The rows of a group lie close to one hidden flat surface of 12 dimensions, which passes through zero. Surfaces can cross.
Some rows, each with its group after it:
[ 20 -52 -29  -8  29 -30 -14 -11 -16  63  43  50   6 -40   4 -27  17  22
 -63  31  13   9 -51  25   1]  B
[-31  35  -2  13 -57   9 -14 -39  35  -9 -22 -12  -4  14   3  24  35  25
 -34  64 -78  62 -21 -50   3]  L
[ 15 -56 -36 -47  16 -10  11  32  -2  34  59  54 -39 -21   3  33  17 -47
 -87  34  45 -46  21 -10  31]  B
[  1  41  -8 -13  -7  19   0 -29   8  -3 -24 -67 -31   1  -8  11   6  21
  70 -19 -22   0 -27  -1 -35]  B
[ -8  19  -4  51   5   2  30  27  25 -18  42  35  18  54 -16  24  -1  12
 -25  57  14  -5  15 -27  11]  B
[ 33 -18  31  13  -8 -22  -6  22   1  12  32  44  41  19  -1  -3 -36  34
  78 -37  66   7  -3  31 -13]  B
[ 41  51  12   3  -8 -13  11  30  -2  -8  23 -10  -1  65   1  45 -34  19
  53  17  40 -10  23 -12 -20]  L
[ -6  22  10   0  -3 -11 -52 -31 -11  -4 -12   7  30  20  38  -1 -15  -1
 -31  36 -46  56  16 -30  36]  W
[-17 -10  26 -39  24 -78  34   5 -98 -25 -47  -8  50  14   9  -5   8  42
 -42  27   2  29  -5  13   1]  W
[  0  60  69   7 -16  -3 -32  11  16  48 -48 -14  15  40  13  53  15  10
  37   6 -28  38  -2  -2  -8]  W
[ 46  -7 -75 -66  -5 -13 -24 -21 -22  36  29 -23   5 -29   0 -13 -34 -36
 -22  -7   3 -50  20   5  24]  L
[ 14   1   3 -17 -83 -45  -1   6 -23 -18 -45  -6  32  23 -17  21   8   4
   3  19 -22  -5  28 -20  -6]  N
[ 11  25  47   0  43  10 -76 -24 -33  -7  12  49  62  46   5  -3 -32   0
  30  -9  15  42  45  11   1]  W
[  4 -20  30  65  21 -58  27  34 -65  22 -11   9  -2  24 -23  38  18  17
 -26  18  17 -57  -9  10   0]  N
[ 42   0  -5 -26 -17 -50  -9 -41 -60   0  10  14  58  39 -46 -43 -52 -38
  32  -7  14  31   7  20  10]  N
[ 22 -36   4  24  -4 -54  50  54 -20 -12   3   1  -9 -27  58  -6 -17   6
 -37   9  36 -12  -7   6  27]  L
[ 28 -37  32  51 -23 -38  15  43 -14 -63 -28  -9  -8 -41  90 -34 -35  19
   3 -14  18  35   4   2   6]  L
[ 55 -10 -22 -17 -37   0  14   1 -39 -60  70  39 -14  22 -40 -28 -18 -22
  68  10  56   3 -10  62 -24]  B
[-66  13  48  39  65  41  18  20   2  12  23  54 -11  45 -65  43  79   7
 -26  24   8 -18 -25  26 -13]  L
[ 47 -68 -32   5 -19  -7 -25  -9 -11   6  16  15 -31 -71  12 -40   2   3
   3 -35  16 -16 -29  33 -27]  N
[ 35   4 -21   8   1   2  66  67  38  -3 -29 -27 -38 -25  32  -5  15   9
 -46   9  14 -20  16 -25 -52]  N
[ 51  14  -5  25 -31 -29  11  48  -6  15   0 -51 -15 -20  56  18 -42  15
  62 -27  28 -44  -8  31  25]  L
[  6 -23 -26 -80  -1 -14   0 -23 -46  -9  -2  -4  -3 -10 -19 -23 -12 -77
 -23 -14   6   0  25   7  20]  W
[ 17  27 -16 -27 -34  -3 -48 -36  11  28 -32 -69   7 -25  30  11 -31  19
  52 -33 -43  -4  -9  -9  14]  B
[ 63 -20 -71   7 -26  -2  21  22  -1  23  25  -6  31 -23 -36 -46 -40 -43
  -5 -29   8 -72  24  27  25]  W
[-14 -10 -19 -46   6 -13  44  21 -37  20  -6 -33 -34 -16 -34  29  26 -44
   0 -22  14 -78 -13  37  26]  W
[-28  -2 -16  54  19  -2  13   5 -43 -31  13  -1   2  -7   7  -5  27  48
 -44  44 -16 -17 -27  16  16]  B
[  7  23 -23 -48 -19 -24 -33 -26  12  23 -20 -71 -28 -20  55  43 -18  46
  33  -5  -4  -4  -3 -51  -8]  L
[ 12  13  -1  -7  65  30  13  -1 -40 -33  39  27  28  49 -78 -37 -17 -33
  39 -32  52 -35  37  36 -40]  B
[ 38 -31  36   7 -21 -16 -67   3  -7  12  -9  65  27 -24  41 -27  -1  -3
 -21   1  -4  62   4  25 -11]  W
[ 13  44  -3  21  62  55  19   4  92  35  -6  -9 -18 -15  29 -50 -12 -27
 -40   1 -15  73  -7 -25 -35]  N
[-46   9  50  -3  16   8 -11  23  14  -6 -44 -10  46  31   7  39 -15  -1
  13 -47   3 -24  55 -31  30]  B
[-13 -56  29  38  37  -6  26  30  20  12 -13  38 -18 -44  23 -32  20  -5
 -47 -17  14  20 -26  10 -18]  B
[ 83   8 -37 -32  -2 -12 -43  -1   2  40  10  30  16  -9   9 -18  -5  15
 -48  37  -8  17  24  -7 -61]  W
[-63 -45 -33  13  30  17 -11 -13 -40   2  13  -9  -4 -55 -12  18  46  55
 -18 -19  -8 -93 -38  39  34]  W
[  3   5 -10   2  33 -17  36  -1  -8  10  10  -9  -8  -4   7 -28 -14  -6
 -30  25   5  30 -30  -1   0]  N
[-16  34  30  33 -47 -20  13  16  -1  15  -7 -15  46  42 -18  34  -5  45
  72  -7  -8 -15 -18  20  25]  W
[ 40  23  -2 -57 -48 -68  10   9 -33  64 -19 -38 -46   7  12  78  30   5
   7  48  -1  -8 -38   6 -13]  N
[-19   7  13  20  51 -24  -9  16 -40  -8   9 -50 -43 -15  83  40 -14  55
  20   4  38 -24 -25  -1  28]  W
[ 70  35 -34  -4 -24 -39  21 -26 -14  19  47 -42  -7  34 -21  -6 -69  -2
  98 -11  47  -7 -17   1 -13]  N
[ 22 -14   6 -35 -29 -91  41  35 -38  -1 -17 -34 -14 -17  65  41  -8  59
  -1  20  40   5 -26 -20  -1]  L
[  2 -24  58  -6  33  -8  -2  23   4  31 -87 -16  -6 -49  30 -24  15  -8
   7 -75   3  19  -7  13 -44]  B
[ 42 -11 -36 -32   0 -18  19  28 -23   5   2   1   2  -7 -17  -3  10  -4
 -33  13  20 -44  30   3 -30]  N
[  2   5 -19   6 -56  22 -35 -27 -20 -22  21  29  15   6 -26 -15   6 -36
 -13  28 -46  16   4  34  37]  L
[-27  14  25  10 -12 -31  32   1 -42 -50 -58  -3  39  26 -16 -18  35  50
 -24  30 -42  44  -9   0 -32]  B
[-21  -8   8 -22  -8   3  66  42  30 -47   9 -18 -64 -18  51  17  -2 -33
  15  -8  49   5 -16  -3  22]  N
[ 12   3  32  31  16  33  12  52  36  43  28  45 -26  23 -24  24  11 -76
  -9  -7  26 -33   9  27  20]  W
[ 14  25  57  40  27 -29  33   5   8  45  -4  16 -19  38 -11   8   7 -21
   2  33  17  65 -48   0 -25]  N
[ 32  14 -60 -20 -69 -39  18 -19  -6   2  26 -48   8  -3   9  14 -38  38
  39  19  -2 -22 -17  -8  33]  L
[ -3  17 -14  -6  74   6  34   2  28  61 -44 -27  36   4 -32 -25 -10  -4
 -55 -20 -12 -15  31 -42 -21]  L
[ 10   6 -11   8  -1   9  43  13  26 -36  15 -26 -11   4   9 -23 -44  -8
  51 -30  41  -8  12  -7  -6]  N
[  9  25  46 -39  15 -27  42  33  27  56 -32  11   6  44 -23  27   4 -39
 -19   8  23  32  14 -26 -18]  L

New rows. What belongs after each?
[ 42  36  17 -35  62  19  16  21   7  21   8  28  25  55 -47 -30 -26 -81
 -12  -9  36  19  56  10 -27]  N
[ -4 -28 -40  19  33  -3  -7 -39 -34   8  63  42  20   8 -44 -29  -7  11
 -28  31  10 -25 -10   7  10]  N
[-25  49  38  59 -16  23  -8  31 -32 -61 -10   5  21  56   5  26   1 -21
  10  20 -18 -13  43  17  37]  B
[ 61   5  21  -4 -43 -39 -46  36   5  40 -38  20  60   2  40  -2 -41 -25
 -10 -16 -18  29  49   1  22]  B
[-37  22 -50   5  40  28  18 -21   0 -12  30 -38   6  19 -34   6 -12   7
   4  -5  -1 -66  11 -17  31]  W
[  0   3   2  57 -47  35  -9   6  80 -15 -15   2  -8  -1  10   8   8  13
  -1  10 -39  15  12 -38 -13]  N
[ 15   4  24 -20  31 -12   6  -6  15 -40  12  25 -32  21  35  -1   6  23
 -21  51  30  78   4 -47 -63]  W
[  4 -19  13 -10 -15 -27 -27  -8 -43 -13   8  -3  -2 -16  43   6 -18  27
  47 -14  26   6 -21  28  24]  W
[ -9  23  31 -38   7  15   1  -1  -2  10 -75 -46 -67 -24   5   8  52 -60
 -10 -22 -29  22  -4  13 -40]  B
[ 52  11   6  44 -36 -14  32  56  -8 -41  22  14   1  21   4  -5 -16  18
  32  19  35  -3   7  28 -31]  B
[-52 -18   4 -40 -68 -28  39 -24   4 -37 -42 -34 -33 -23   5  14  34 -19
 -13  17 -38  46 -45 -20  28]  W
[-30  24 -18  -5  43  18 -47 -24 -22  26   4 -47 -23 -11  33  50  18  57
  -1  13 -19 -52 -18  -9  13]  W
[  2   7   8  15  24 -48  28   9 -33 -21 -57 -48  14 -17  50 -12   5  88
 -19  14  -3  28 -19 -20 -50]  W
[ 15   9  33  24  38  -1 -17  36 -51 -18 -43   2  81  16  -4 -27 -27  13
  16 -52   8 -28  57  29  -7]  B
[  1 -25 -15  18 -11 -11  22 -49 -19 -27  58  52   0   1 -41 -53  19  27
  12  38   1  68 -80  36 -24]  B
[ 56 -33 -63  -2 -10   9   1  -1  -7  -4 -16  -1  12 -54 -16 -84  -5 -18
 -51  -9 -30  -7  10  30 -33]  L
[ 53  51   3  31  23  -2  39  23  32  32   5 -23  -7  36 -14  -9 -27   3
  44  -5  31   7   2  -8 -56]  N
[-51 -47 -22 -20  33  57  11 -34  20 -53  27  29 -39 -25 -43 -30  30 -25
 -15 -25  13 -16   0  -7 -20]  W
[-56 -32   5 -16 -20  -5 -34 -36 -60  10 -33  -2  20 -53 -12  -7  55  29
  -5 -17 -54  -7 -64  66  31]  L
[ 14  51 -17  81 -20  45  23  29  52  16  32   4 -15  30 -22  13  11  -8
   2  40 -22 -25  -6   8   4]  L
[ 14  70  31  19  36  -8  -8  30   0  51 -35 -42   4  43  23  52  -3  14
  -9  29 -14   5  20 -21 -13]  W
[ -1 -15 -14 -11  59   8  39  -1  20   6  34  -6 -47 -43  33 -28   5  23
  -6  -3  37  23 -58  18 -30]  N
[ 13  11 -55 -38 -20 -32  42  21  40  -7  -6 -52  40  18   2  33 -44  68
  17 -16  29 -71  60 -83 -11]  B
[ -9  45   4 -16  36   1 -50 -30 -41  18 -26 -60  22   7  17  36  -1 107
  63 -23 -16 -34  -5   7 -36]  W
[-12 -23 -12   3 -47 -65  43  -3 -51 -42  -2 -17  48  -2   6  -7  -9  82
  31  13   1   2 -42  16  25]  W
[-54  30  16  -9  40  11  24 -33 -17 -64  38   4  17  76 -20   7 -32 -29
  15  24  24  22  36 -42  42]  W
[ 25  -9 -19  53  23  14   1   9   6 -31  42 -10   8  -5  32 -49 -82 -24
  26 -35  34 -22  36  -2  43]  W
[-13  42  38   3 -40  47 -45 -27  62  37  12 -22 -72   7  24  49   0 -68
  76 -13 -17  40 -35  -2  35]  B
[-33 -18  43  13  -7   0 -26 -18  23 -49  24  42 -38  -5  58  19  26  67
  22  38  13  80 -43 -24 -27]  W
[ 29   0  64  35   3   4 -45  56  -9  66   6  79  43  23 -16  18  10 -39
   0 -12  16  -1  12  65  11]  W
[  0 -28 -14  38 -80 -15  20   7   1 -34  15   6 -20 -28  24 -12   8  12
   5  25 -20  26 -46  24  35]  L
[ 95  -9  -3 -55 -44 -43 -29  15 -15  31 -12  39  11 -12  23 -24  -4 -16
 -25  29   2  57   3  17 -54]  W
[  0 -28 -34 -24 -34 -40  22 -39  47  39 -24 -23 -14 -51  23 -20  12  58
 -26  22 -28  55 -63 -43 -30]  B
[-52  37  44   3  57  38 -10   4 -43 -10 -10  -3 -19  37 -27  39  42 -34
  -1  -4 -10 -27  11  28  14]  B
[ 47  32  12 -60  42 -15 -72  -7 -48  40 -23 -40 -12 -11  48  27 -15  14
  32 -22  11 -10  18  19 -40]  W
[ 29  -8  -3  27  44  34 -26  36  14  55  51  29 -63  -8 -17  43  20 -13
  10 -16  52 -86   4  27 -33]  N
[ 41 -11  -9  85 -54  -7 -53 -16  17  29 -26 -19  -6 -21  14 -12 -27 -31
  -4 -11 -48  -9  10 -20  25]  N
[-24   3 -20 -35  32  38 -34 -15   7  39  13  14 -27  -3 -30  24  32 -59
 -54  15 -19 -35  18  -3  22]  W
[ 36  19  19  16  11 -39  13  34 -25 -41  -5 -14  24  38  46   9 -48  33
  22   7  45   6  43 -27 -16]  L
[  3  30   9  27   8  20 -33   2 -31 -20 -24   6  -8  11  -7  16  60  57
 -20  40 -40   4  -7  19 -67]  L
[ -8 -24 -11  51  39  15   5  -5  19  10  31 -12 -43 -41  40 -20 -18 -20
 -10 -11   5  -9 -36   3  39]  N
[ 66 -20 -34 -24 -31 -21 -57 -15 -16  14  20  -1  -5 -40  56 -21 -41   7
   8  -3   4   6  -1  18   5]  W
[ 22 -10 -14 -26   3  -5 -52 -25  14  54  24  34  53   5  -2 -17 -46 -31
  -5 -17   3   2  29  -6  41]  B
[ -9  15 -45  28 -14  35 -15 -14  18  30  21 -22  24  -6 -38   7  -4  29
  33 -22 -23 -78   0  11  25]  W
[ -3 -31  -7  13  41  13  26 -14  -4 -10  43  48 -27 -10 -37 -50  15 -23
 -31  14  25  28 -34  22 -26]  B
[ 60  21 -50   7   4 -33   7  27 -36  17   8 -19  64  12  -4 -12 -29  72
  -4  20   9 -44  23   5 -29]  B
[-52  21  -5 -15  -1  30 -27 -43  -8   2 -21 -18 -31   0 -12  10  40 -51
 -57  39 -69  25 -12 -16  38]  B
[ 29 -32  -7  18 -52 -23  75  39  47  27  -5   7   2 -29  -6 -54 -29 -61
   1 -27  12  21 -25  22  35]  L
[ -3  -9   0  66  16  20  30  35   0  12  10 -17  -6 -27 -10 -15  -2  18
  50 -50  19 -61 -33  62  19]  L
[  48   25   25  -12  -44   19    5  -15   42  -32  -39   25   21   29
  -53  -52    0  -15   41  -13  -22   88   24   -6 -100]  L
[ 25  38  -4 -40 -97   4 -39 -29  13   1 -28 -53 -49 -13  36  28  -7 -51
  51   0 -49  36  -7   5  20]  B
[ -9 -17  -2 -26  40  45 -50 -42  19 -29  23  14 -43 -26  19 -15  -4 -13
   9 -20  16  28  11 -15 -38]  W
[ 32 -33   5 -15  -4 -48 -51 -39 -78  64  44  42 -20  -1 -30  16   4 -36
  11  15  20  -7 -44  46  20]  N
